There are 4 hidden switches. A switch that is on adds its own fixed numbers to the row, and there is some noise. The rows also spread widely along 4 directions, which tell nothing about the answers.
(in the rows, 128 means zero)
Some rows, each with its switches (1 for on, 0 for off) after it:
[101 129 163  62 133  76 130 135 106 123 139 111 130 137 145  85  86 129
 134  63 169 113 107 176 102] : 1 1 1 0
[130 143 152  98 128 120 129 131 114 110 127  86 150 140 170 111 129 135
 105 118 155 105  88 147  78] : 1 0 0 1
[105 106 186 107 142 119 142 121  89  99 147  96 169 140 153 112 142 147
 104  80 129 116  97 116  73] : 1 1 1 1
[120 128 157  89 120  75  99 117 101 127 109  83 142 155 192 106 125 149
 108 104 165 104  72 149  75] : 0 1 1 1
[101 102 180 108 135 110 134 124  86 111 124  80 163 137 188 106 147 155
  97  91 138 108  81 138  66] : 1 1 1 1
[115 112 172 104 131 108 145 121  88 104 107 107 151 150 164 113 132 135
 137 110 161 160  88 139 100] : 1 1 0 1
[ 93 131 173 100 156 104 151 135 109 108 164 105 158 126 155  94 115 121
 129  64 138 148 137 169  87] : 1 1 0 0
[146 144 155 104 128 102 134 118 124 113 124 144 126 133 122 126 101 125
 156 110 159 160 120 132 132] : 0 0 0 0
[102 134 157  81 119  62 103 133 109 133 119  90 136 155 166  97  99 140
 121  93 179 109  88 168  97] : 0 1 1 1
[ 90 118 176 114 127 114 153 126  96 107 136  87 156 109 165 124 138 135
 103  85 134 124 104 134  85] : 1 0 1 1
[116 134 162 111 150 128 151 134 118 100 157 107 152 119 147 113 115 138
 120  88 134 126 117 149  93] : 1 0 0 0
[ 85 138 165 113 138  83 148 128  83 124 100 118 150 122 187 103 128 126
 153  89 157 162 116 169  99] : 1 1 0 0
[113 132 172  50 137  96 133 138 106 101 153 117 132 147 121  85  89 124
 138  59 162 124 102 162 106] : 1 1 1 0
[140 115 180  90 138 111 116 120 116 106 148 141 138 166 122 103 113 149
 134  76 148 121  96 116 111] : 0 1 1 0
[151 133 149 111 110  80 103 107  96 143  80 101 143 164 186 110 138 152
 143 136 180 141  76 146  90] : 0 1 0 1

New rows. What belongs after each?
[ 88 126 180 119 157 102 161 129  87 108 143 114 162 119 175 109 132 116
 141  74 129 162 132 163  99] : 1 1 0 0
[127 113 159  79 119  99 123 122  97 115 100 120 122 163 157  95 122 162
 134  97 174 106  71 144  86] : 1 1 1 0
[ 92 119 175 109 144  90 160 127  81 118 128 110 163 124 156 105 110 111
 136  83 151 169 125 156 112] : 1 1 0 1
[132 138 155  65 133  94 124 126 115 119 119 112 126 152 140  88  96 132
 149  88 180 115  95 166 107] : 1 1 0 0
[123 126 166 113 148 124 137 130 122 107 156  76 169 129 167 119 135 133
  92 102 133 111 102 145  79] : 1 0 0 1
[129 159 141  79 131  67 113 119 121 135 118 111 131 152 161  92  92 126
 149 101 186 130  95 178 110] : 0 1 0 0
[121 125 171 117 159 137 135 129 115  94 151  97 170 148 177  96 156 162
 111  81 118 118  95 135  67] : 1 1 0 0
[106 103 179 118 132 129 154 122  90 104 124 109 155 123 157 133 143 139
 109  94 132 136  97 116  89] : 1 0 1 1
[136 139 145  96 120 108 133 131 116 124 100 118 118 146 153 113 121 142
 141 112 180 122  92 150  95] : 1 0 0 0
[ 91 104 173 113 111  83 134 109  72 132  67  95 143 133 210 118 149 154
 125 116 165 139  59 148  73] : 1 1 1 1
[119 124 173 134 141 102 136 113 106 116 147 106 167 136 168 115 140 140
 117  99 127 147 114 133  93] : 0 1 0 1
[120 147 168  93 149  84 133 129 126 110 164 127 142 136 129  97 103 115
 156  77 141 156 136 151 124] : 0 1 0 0
[139 141 146 113 118 102 101 110 124 115 115  98 129 150 198 116 140 167
  93 118 150  76  66 142  65] : 0 0 1 0
[101 117 169 105 132 112 135 126  90 104 118 107 152 137 170 101 135 163
 118  82 145 108  85 143  74] : 1 1 1 0
[134 138 144  79 110  79 123 118  86 133  63  91 127 168 188 101 111 142
 150 124 203 127  59 164  83] : 1 1 0 1
[116 121 170 103 136  91 108 128 113 115 160  89 162 145 155 102 119 140
 103  80 137 103 100 137  89] : 0 1 1 1
[124 152 150 112 125  71 117 113 111 127  99 116 137 150 188 102 123 144
 151 110 161 133  98 170  93] : 0 1 0 0
[130 112 168  86 139 111 146 122  98 111 115 140 134 155 127 103 113 132
 164  91 168 160 111 141 119] : 1 1 0 0
[127 167 127  54 115  69 117 134 117 148  94 108 105 138 155  90  65 114
 166 114 214 125  92 206 106] : 1 0 0 0
[119 122 175 125 147 103 131 109 107 107 144 105 172 140 162 117 139 130
 125  96 123 157 111 122  97] : 0 1 0 1
[128 145 138 103 131 104 119 128 116 126 105  90 140 143 208 101 131 155
 109 123 173  94  81 170  68] : 1 0 0 0
[119 137 155 133 131  79 116 105 104 128  94 108 147 145 219 108 144 150
 138 109 158 135  94 158  80] : 0 1 0 0
[110 123 158  78 110  84 126 120  89 129  75 121 124 149 177  98 110 154
 144 101 191 123  74 171 100] : 1 1 1 0
[ 82 129 161  67 108  63 122 130  76 134  85  90 128 134 180  92  87 119
 144  93 194 124  91 189  92] : 1 1 1 1
[130 118 179 134 149 118 132 109 109 104 132 129 168 145 163 118 149 155
 137  98 124 158 113 113 107] : 0 1 0 0
[121 129 170 115 153 104 130 125 114 114 154 125 150 143 142 110 117 126
 149  74 134 154 134 137 121] : 0 1 0 0
[115 138 143  92 106  65 125 126 109 132  93 123 110 128 158 117  86 124
 148 101 186 130 105 167 122] : 0 0 1 0
[108 138 155 118 118  77 124 119 102 130  97 122 121 123 182 123 106 127
 133 111 164 134 108 169 109] : 0 0 1 0
[138 134 154  97 125 119 128 131 115 114 124  88 160 146 171 114 134 139
 108 117 165 107  77 151  76] : 1 0 0 1
[108 117 162 146 116  96 110 104  84 122  86 105 149 144 231 116 170 185
 109 111 141 102  62 131  57] : 0 1 1 0
[139 127 172 119 144 105 124 116 120 104 165  98 170 149 154 114 141 145
 119  92 128 133 102 119  87] : 0 1 0 1
[133 152 137 107 121 103 124 124 115 127  91  93 133 139 208 110 139 155
 121 126 171 101  75 175  65] : 1 0 0 0
